Every row belongs to one group in each of 3 separate groupings. Each group adds its own fixed numbers to the row, and there is some noise. The rows also spread widely along 14 directions, which tell nothing about the answers.
Some rows, each with its group in each grouping after it:
[ -3  19 -27   9 -13 -11 -13  19 -21   6  22   2  -4 -29 -36 -27 -16 -38
  -2  15  16 -11  -8 -20  18   2  -8  13  -6  17  16  -1  26 -40   3  -4]  Z_116 Q Z_862
[-46  32   3   2 -36 -25 -19  41  40   9  10 -50 -20  25 -47  31  32  32
  12  38  -6  52 -29 -20 -10  24  29  -4  47   7 -28  12  16  52  10 -19]  Z_128 L Z_454
[-51 -46 -11   5  20  36 -54 -48 -12   3 -47  -1  36  79  64  42  -8   6
  -4 -22   5  13  58  23 -39  -9   8 -35   4 -75  -8  18   7  77 -16 -12]  Z_26 M Z_454
[-28  22   6 -10 -40 -40  19   9   1   2 -58  16   4  -9  14  12  13   1
 -21   5 -14  -7 -17  -1 -15   1  -4  18  12   6  30 -39  33  15  -7  55]  Z_350 Q Z_531
[ -7  28   1 -16 -24  -3  36  46  -6  -3 -25 -66   8 -23 -27 -12  59  37
  15 -19 -40  27   3 -34  -3 -12   3  30  24  22  17  20  -9 -32  -7  11]  Z_26 H Z_862
[-30  15  -4 -15 -42 -41  31 -24   7  17  -3   1  43 -37   9 -13  22 -16
 -31  23 -23   0  36  -1   4   5 -13 -18  33 -32 -17  -2  25  23  18 -15]  Z_313 U Z_531
[-22  40  33 -38  22 -20  46  -9 -19  -6  27  29  -7 -30 -51  11  13  13
  34  31  35  -4  39  18   3  17  -5 -16 -23  16 -31  -4  15  17 -37  -2]  Z_128 F Z_817
[ 72  52 -23 -23 -18  50   7  87  -3 -45 -24 -71  33  36 -20 -72 114  13
  24   9 -47  16  49  -5  -1 -59   1  27  48 -20  64  -2   1 -90  46  26]  Z_116 F Z_817
[-44  19  20  -9  25  -4  13 -11 -43   8  16  30 -57 -29 -40  37 -46   6
  35 -11  30  -2 -22 -11   3  60  -2  10 -56  52 -18  12  20  19 -67  17]  Z_313 M Z_454
[  3  17   1  13   1  23  -5  18 -37  -7 -54 -31  -9  -5 -21   9   4  10
  16 -15 -26 -26 -18  -3 -18 -10   2  33   8  25  34 -18  39 -32 -55  71]  Z_350 U Z_531
[ 23   1  12  12 -16 -19  44 -18 -19   3 -42  10  40 -20   5 -42  11  -4
 -13 -11   4 -35  19  22 -15  -6  -8  11   4 -27  20 -41  24 -46 -16  17]  Z_26 L Z_531
[-41  -5  -8  -8  -8 -35  -4  14 -35   4 -39  23  36  21   3  24   6 -48
 -15  14  23 -33   8   1 -10 -40  -1   4 -24   1  14 -40  28  -1  -9  17]  Z_350 H Z_862
[ 94  13  18   9  10  81   5  -1   6 -31  28   8  -9  35 -29 -12  22  46
  29 -12  18  15  36  60 -28  -6  -1 -60  -4 -27  16  16 -28 -26 -13  -1]  Z_350 H Z_531
[-56 -49  26   8  16 -25  18 -24 -16  37   1 -41  36  17  -9  23  16  23
  -4 -29  -6  13  30 -18 -20  -1   9 -22  -6 -37 -46  36 -25  36 -24 -67]  Z_313 H Z_862
[  5  37  -7  -2 -24 -17   3  16 -11 -21   5  60 -35  -2  69  45 -17 -46
 -23  -5 -20  16 -39 -11   0  35 -25  20 -36  17  30 -28  47 -15 -12  21]  Z_313 L Z_531
[ 32  53  22 -15  24  29  37   2 -20 -19  17 -38 -23 -10 -18  22  14  34
  54  13 -23   9  55  -2  -8  40  -9  -9  -4  10   0  -2  30  -5 -64   8]  Z_26 Q Z_862
[-24  -3  29 -24  31  -1  32 -21 -30   3 -15  13  25  21 -16  13  17   6
  24   6  32  -5  65  24 -20   8   4 -31 -16 -35  -3  -8   3  26 -26   3]  Z_313 Q Z_531
[ 17  36 -10  16   1  -7   1   2 -25  -1 -15 -51  25 -14  25 -17  -7 -33
  14  -9 -74 -32  21 -59  10  41   7  36  39  -4  20 -19  81 -31 -15  11]  Z_313 H Z_817
[ 23 -15  26   9  28  10  23   9  17 -26  23  18 -18  44  13   7  33  20
   0 -49  -6  35 -11  -8 -18  12   6   4 -27 -15  19  49 -33  -5  -3 -38]  Z_116 L Z_454
[ 47  10  63  -4   7 -27  59   0  20  -2 -24  -1 -43  11 -40 -30   5  70
  34  22   4 -28  12  32   8  27   4 -21  -9  10 -28 -35 -16   6   4  14]  Z_116 U Z_817
[  4 -21   6  13  20   1 -10   7  -9   5  -5 -26   2  30  36 -11  -2   5
  -5 -53 -32   6   7 -31  -3  16   9   1  -7 -13   2  23 -13  -5  13 -27]  Z_313 F Z_862
[-25  19  15  -5 -31 -17  24   9  -4 -11 -39  10   1 -15 -51 -12  18   9
  -3 -10  25   1 -18  12 -19  12   6  22  17   8  25 -12   8   1 -16  55]  Z_313 Q Z_454
[  7 -10   8  19 -19  17 -26 -23  32  18  32 -38 -30  20  26  13  -8  48
  -7   4 -46  38   6  -1   2  30 -12 -40  16 -35 -42  35  -5  45   4 -61]  Z_116 M Z_817
[  7  39  26   3 -12  10  30  -7  -4   3 -15  -1 -48  14  12  33 -18  63
  32   6  19  37  -8  35 -30  65   4 -18 -24  -4 -19 -37   7  15 -46  11]  Z_26 L Z_531
[  2 -67  21  26 -18 -22   9 -36  -4  17 -18   7  43  -3 -11 -25  10  -2
 -48 -19  -2 -41   2  36 -15 -61 -19 -20  -6 -32 -11   6 -24 -13  -9 -22]  Z_350 U Z_817
[-19 -43  73  31  40 -87  34 -12  47  -4 -42  34 -16  61  42  36 -18   2
 -20 -28 -21 -26 -41 -34 -16  54  32  12  -4 -13  -8 -24  22  68  10 -16]  Z_26 L Z_531
[  0  11 -18  23  -5   3  -9  39 -18   1  38 -46   1  12 -41  -3  20 -17
  10   3  -2  12 -22 -18  -2  -5   8  10 -10   7   0  10  10 -46 -16 -39]  Z_313 U Z_454
[-40   2 -12  26   4  -9 -22   1 -30  34 -12 -80  29  28   6  27   5   1
  12   8 -32   6  14 -33 -26   9  17  -1  13 -32  -4 -14  48   3 -45 -37]  Z_350 Q Z_531
[ -5 -10 -10   1   8  -7  -4 -14  -2 -21   1  27  52   4 -12 -24  10 -61
 -18   3  13 -30  42  -4  -3 -20  -2  -1  22 -29  31   8  35   1  11   0]  Z_26 Q Z_454
[ 42 -28  35  31  -1   4  16  -8  47  -9  41  35 -43  14 -45 -36  -8  46
  -9 -39  36  24 -43  30  -9  29   6 -27 -17 -10   1  40 -60   1  19 -37]  Z_116 Q Z_454
[-25  60 -47  -7 -36  13 -13  29 -24  -4 -23   8  -5 -19  -7 -17  -1 -13
   9  -7  32  36 -27   1 -13  26  14  26   9   5  41 -23  29 -39 -12  44]  Z_128 Q Z_531
[-42  -9  34 -39 -14 -75  57  18  16   4  -4  -8  19 -34 -35  -2  68   6
 -18  26 -42 -12  18 -25  24 -43 -10   5  16  21 -22  22  -4  23  16 -16]  Z_128 U Z_817

New rows, each followed by its group in each grouping:
[-41 -11  -8  23 -15  -7 -40   2   6  23  22 -19   6  37 -25   1 -20  -2
   0  24  51  20 -15  16 -18  11  11 -23   4 -30 -42 -11   0  16   1 -53]  Z_26 F Z_817
[-64 -36 -17 -22 -30 -20 -15  -2 -35  16   1  25  15 -12  27  41  14 -37
 -38  -5  -8  17   0 -12   3 -45 -37  -1 -35  -1  -1  35  -9  12  -6 -15]  Z_313 L Z_454
[ 44  -5  46 -18 -19 -21  52  31  28 -19 -12 -21 -13   9 -25 -11  65  42
  -1  -3 -52   0  12   4   3 -25 -18 -12  10   5  13  14 -25   0  21   7]  Z_313 Q Z_454
[ -7  -4   1 -14 -26 -21   3  27  19 -27 -80  -1  47  31  28 -28  45 -19
 -26 -28 -28 -10  18 -16 -12 -20  17  20  61 -23  49 -13  13  12  60  59]  Z_313 H Z_862
[-25  -3 -20   1  -1  17 -16 -44 -59   7 -17  23  27 -24  41   9 -32 -46
 -12 -24  -4 -17  28  -2  -9  13 -23  15 -13 -19  14  -5  45 -17 -46  24]  Z_313 L Z_817
[ 19 -22  30 -28  22  74   0  20  36 -43  -1  -2 -43  44 -18   4  69  88
  18 -69 -22  74  24   2 -13  -9   5 -23  16   1  23 114 -91  42  22  13]  Z_116 M Z_862
[-25  15  20 -13 -17 -32   8  13  10   2 -42 -20  -4   4 -24   4  -1   9
  16  29  -5 -21   4 -13   5  15   9   6  33   8  -9 -29  35  34   8  34]  Z_26 H Z_817
[  7 -29  19   0  23  -7   9   4 -12  11  16 -21   6   3 -28 -12   0   4
  18  -2  -2 -17  18 -16  13  -8  -2 -15 -14   1 -17  19  -6 -12  -1 -38]  Z_26 H Z_817
[ 44   6  62  -4  23   3  51 -35   7 -17 -89 -35  13  48  58 -18  23  72
  26 -38 -65 -26  72  15 -30  44  15  -9  30 -53   4 -39  19  33 -13  36]  Z_313 M Z_817
[-67  -9  11 -17   9  -7  -8 -28 -42  38 -27 -10 -21 -13   2  54 -33  29
  20   0  -3   4  15 -12 -12  20  -8 -16 -26   9 -18  11  15  50 -56  15]  Z_350 Q Z_531
[ 13  -8   8  -6 -22  -3  15  11  -5  -1 -47 -17   3  22   8 -28  27  31
  -1  -1  -9  -4   7  27  -5 -25  -5  -3  -2 -20   4 -19 -18 -22  14  16]  Z_116 U Z_817
[ 27 -72  38  30  32  10 -12 -25  23   5 -58   1  49  50 -53 -79  -6  35
  -1 -53  50 -40  42  23 -24 -12  49 -34  53 -52   9  16 -50  23  50  15]  Z_350 L Z_862
[-33 -10 -12 -12 -27 -27   0  12  24   7 -14  -3  26   0   2 -25  32  11
 -19 -20  -9  30   6 -21   1  -7  20   2  33 -20   8  40 -17  20  47 -13]  Z_128 L Z_454
[ 30 -14  18  16  21 -15  18  15  -5 -17  31  38 -15  23   0  -4   5 -23
  -6 -20  11 -10 -27  -3   4  -4  -7   5 -54   2  11   6  -8 -42  -2 -40]  Z_116 H Z_817
[-17  -6   0  -9 -49 -34   7  22   5   9 -70  11  32  22  -4 -32  36   3
 -32  22  19 -18  -3  32 -10 -47  -5  -1  14 -29  13 -41   0  -5  43  29]  Z_116 F Z_531
[ 20  15 -16  -1 -18 -18   7  -7   0  15  44  27  24  -9   5 -23  -6 -22
 -12  25  25   7  40   9   7   1  -9 -43 -15 -21 -14  -7  -3 -11  29 -54]  Z_350 L Z_862
[ 77 -16  32 -21  15  13  30 -12 -17  -1 -30  -4   0  -6  -5 -60  -1  38
  25 -13 -32 -57  72  22  22 -10 -14 -36  -8  -7  -1  -3 -17 -14  35  27]  Z_313 F Z_454
[-42  39  -6  -1 -11 -57  25  24   1   0  12   6  18 -11 -40 -12  27 -26
   0  22  17   0  -9 -23   1  12  23  19   1   8  -5 -19  40  -4  -3 -26]  Z_128 M Z_454
[-55 -22  25  29 -43 -23  10 -33  -6  30 -29   6   6 -46 -61   1 -19  17
 -34  -7  27 -18 -50  28 -23   0 -13  15  15   4 -24  -6  11  12 -53  21]  Z_26 F Z_531
[ 39   8   6   3 -23   5   9  30  25   2 -22   0 -50  41  25 -21  -1  69
  13 -28   5  43 -36  15  -7  35  17 -21 -20 -10   8  -2 -44 -12  45 -10]  Z_116 H Z_531
[ 33 -43  19  41  22  32   6 -10  18   2  39 -24 -18 -41 -55 -54  -8  38
  -4 -96 -16  23 -34 -40   5  32  10  19  20  22  10  98 -54 -35  -6 -33]  Z_26 L Z_862
[-28   7  -6  -8 -20 -44 -21  53  39  -3 -14  12 -43  23   9  13 -11 -11
 -10  18  -7  20 -53 -30  21  18  16   3   6  30   5  -7   7  30  62  10]  Z_26 U Z_531
[ -3   1  15 -10 -28 -24  12  20   7  -6 -22 -21 -20  33  42  49  31  17
 -10  19 -48  13   9   9  -5 -19 -20 -22 -12  -4 -17 -18   2  26  -2  -3]  Z_313 U Z_862
[ 66  33  48  -4  19  -6  46  32  23 -33  13   9 -29   0 -58 -25  29  28
  27   5 -12 -20  17  -2  10  12   7 -10   3  42  13  -3  -1 -10   5  14]  Z_350 M Z_862
[ 11  40  -5 -20   9  -3   4 -16  -8 -19 -36 -28  17  18  84  19  16 -16
   8  25 -97 -23  74 -37   8  24 -12   9  36 -29  12 -23  81  25  -3  25]  Z_116 U Z_817
[ 28  13  25  50 -57 -37  -3  -3  15  34  49 -12 -92 -18  -7  47 -57  35
 -12  49 -27  -1 -84  27   5  38 -38 -32 -50  37 -67 -50  26  -3 -57 -50]  Z_350 M Z_817
[ -9 -32 -28 -34 -26  -1   7 -22 -15  10 -22  31  55 -23  10 -68  22 -14
 -31 -26  15  -7  61  18  13 -45 -14 -28   8 -38  18  37 -40 -11  66   5]  Z_313 U Z_454
[-28 -26 -11   6  53  57 -27 -39 -66  10  24 -46  51   7 -30  23  20 -18
  27  -5 -19  -9  84 -25 -15 -22  -8  -2   5 -35  -4  67  31   4 -69 -31]  Z_116 L Z_454
[-46  10  33 -40  29 -43  49  15 -28   1 -60  -8  14   2  -3 -20  27  15
  25 -27   2 -13  28 -34  -3  22  19  33  -9   6  10 -15   3   3   4  35]  Z_313 F Z_817
[-19  28   2   4 -18 -22  43 -18  -2   7 111  17   6 -83 -46  25  18 -23
 -25  -1 -12  33  -9 -29   5  13 -33  -8 -18  28 -25  65   5 -14 -52 -80]  Z_350 H Z_862
[-31  -7  24  -9 -26 -54  38  -5   5 -20  11  70  25 -21 -33  20  44 -43
 -47  23  25 -18  -5  32  -4 -55 -29  -8 -24   8  -9  -8  10   7 -22  -8]  Z_128 M Z_862
[  0 -30  45 -22  29  -3  14   8  18 -26 -43   0 -11  21 -23  -2  23  20
  11 -21 -24 -18  20 -16   1  -9   6   7  27  10  20  22  -6  38  10  47]  Z_26 Q Z_817
[ 18  40  16  -6 -14 -32  26  23  31 -26  67  56 -20 -43 -63 -19   6 -38
 -12  23  17  -1 -28 -15  19  22 -13   1   6  40  20   9  19 -12  13  -3]  Z_350 Q Z_817
[-20  -4  -9   5 -17 -30  22   3 -28  21  -2   9  15 -42 -22 -15 -11 -25
 -17  -8  12 -17 -24 -15   6  -7  -9  20 -24  15   7  -5  14 -43 -12 -14]  Z_26 H Z_531
[ 38 -19  12  49 -20 -32  -5  35  -8  -6 -32  -1  29  58  -8  -7  22 -34
 -33  20  12 -52 -29  39 -27 -71  -9  -2 -25 -17  10 -76  15 -57  -9  -9]  Z_350 F Z_862
[ 76  -3  -5  16  18  19 -22   6  13  -9 -10  31 -60  49  73 -42 -62  26
  17 -54   5   9 -15   5   6  57  16 -28 -43 -10  29 -20 -28 -25  48   0]  Z_350 Q Z_817
[ -4  10 -12  -2   6  13 -13  48  -8 -12  -5 -27   0  49  28   7  32  -1
  12 -27  -7  45   6 -27 -14   9  16   6  -6 -11  21  15 -16 -19  15 -13]  Z_313 L Z_862
[-20  15  28  -3 -51 -85  45  -8  32   9 -27 -13   6  21  74  48  40  17
 -35  42 -61   6  -5  21 -14  -8 -18 -13   0 -32 -43 -60  31  33 -13 -36]  Z_128 U Z_817
[ 27 -27  18   5  12 -46  13   6  15  -3  -2  41   9 -16 -25 -61 -11 -30
 -15 -14  -1 -46  -7 -21  33  -6  10   5   9  16   8   0   5 -21  52  -2]  Z_128 L Z_817
[-33 -34  14  11  -2 -63   6 -15 -26  36 -53  -3  36 -23 -18 -18 -19 -26
 -23  10 -24 -76   9 -27  15 -22   2   8   4   4  -5 -28  48   8   0   8]  Z_350 M Z_531
[-62 -23   0   9 -21 -47  22 -26 -21  12   2  28  34 -29  15  32  14 -35
 -50 -37 -17  -5 -27 -24 -17 -20 -20  29 -24   2   8  29  15   2 -45 -24]  Z_350 H Z_454
[  7 -29  62  14  35 -46  10  12  28  -4  31  44 -63  18 -30  34 -39  -9
   7   0   5 -17 -35 -27  20  44   8 -19 -31  45 -31  11  -7  48  12 -17]  Z_313 L Z_862
[ 56  34 -13 -11 -24  36  16  14 -25 -31  33  34 -35  -8  51  12  24  -4
  -4  -6 -26  35  -2  21   2  -7 -52   4 -51   7  29   8  -2 -66 -26  -2]  Z_116 L Z_817
[-20  -9  22  26 -21 -41  19 -19  39   8 -19   1  11  29   6 -28  12  28
 -24 -18   5  14 -21   6 -21  32  22   0  24 -45 -14 -13  -3  27  16 -39]  Z_116 M Z_817
[ -6  12  48  25 -28 -88  63  14  48 -11  -3  -2  43   0 -29 -30  54 -28
 -41   7 -18 -14 -26 -23 -13  17  15  34  52 -22   2 -33  32  -6  15 -27]  Z_313 L Z_817
[ 60  19  10  -4   9  33 -13   1   0 -11  30   0 -30   5  16  15 -13  14
  14  15 -45 -10  31   3  13  11 -20 -40  -6   8  -3  12  19   9   0  -1]  Z_350 F Z_531
[ -2  17 -11  24 -20 -57   9  14 -12  14   1   6  29   7  31  -6  -6 -61
 -26  19  -9 -18 -17 -23  -2  19   3  13  -4 -20   8 -54  58 -32  10 -35]  Z_313 L Z_531
[-23  -8  -1  -5 -21 -21  15 -27 -23  44 -16 -29  45 -56 -40 -52 -11   3
  -5   5  -8 -26  46 -17  12  15   1 -12  42 -20 -17   8  19  -2  15  -4]  Z_313 L Z_531
[ 11 -49  38  33  19 -42  34  -5 -50  28 -70 -29  37   8 -29 -28  -4 -10
  -1 -14  -8 -89   2   7 -11 -32   0  18 -23 -16   8 -58  31 -49 -43  15]  Z_313 Q Z_531
[  9 -12   3  26 -10 -43 -10 -16  -1  -9 -32  34  30  37  48   3 -12 -59
 -33  18  -5 -51  -1  24 -13 -18  -6  -2  -4 -40  11 -72  61  -9  -9   4]  Z_128 Q Z_817
[ 33 -23   4  27   0  -2  -9 -29  33   3  14  37 -28   7   1 -43 -50  30
  -7 -35  20   0 -19  25   4  39  23 -37  -4 -13 -17  18 -31  17  38 -21]  Z_128 U Z_454
[-68 -20  53 -21  27 -83  59 -34 -14  32 -19  47 -13 -16   9  26 -25  22
  -1 -21  29  -6  -7 -18  -6  46   6   5 -56  16 -32  -7 -13  46 -30 -17]  Z_350 L Z_817
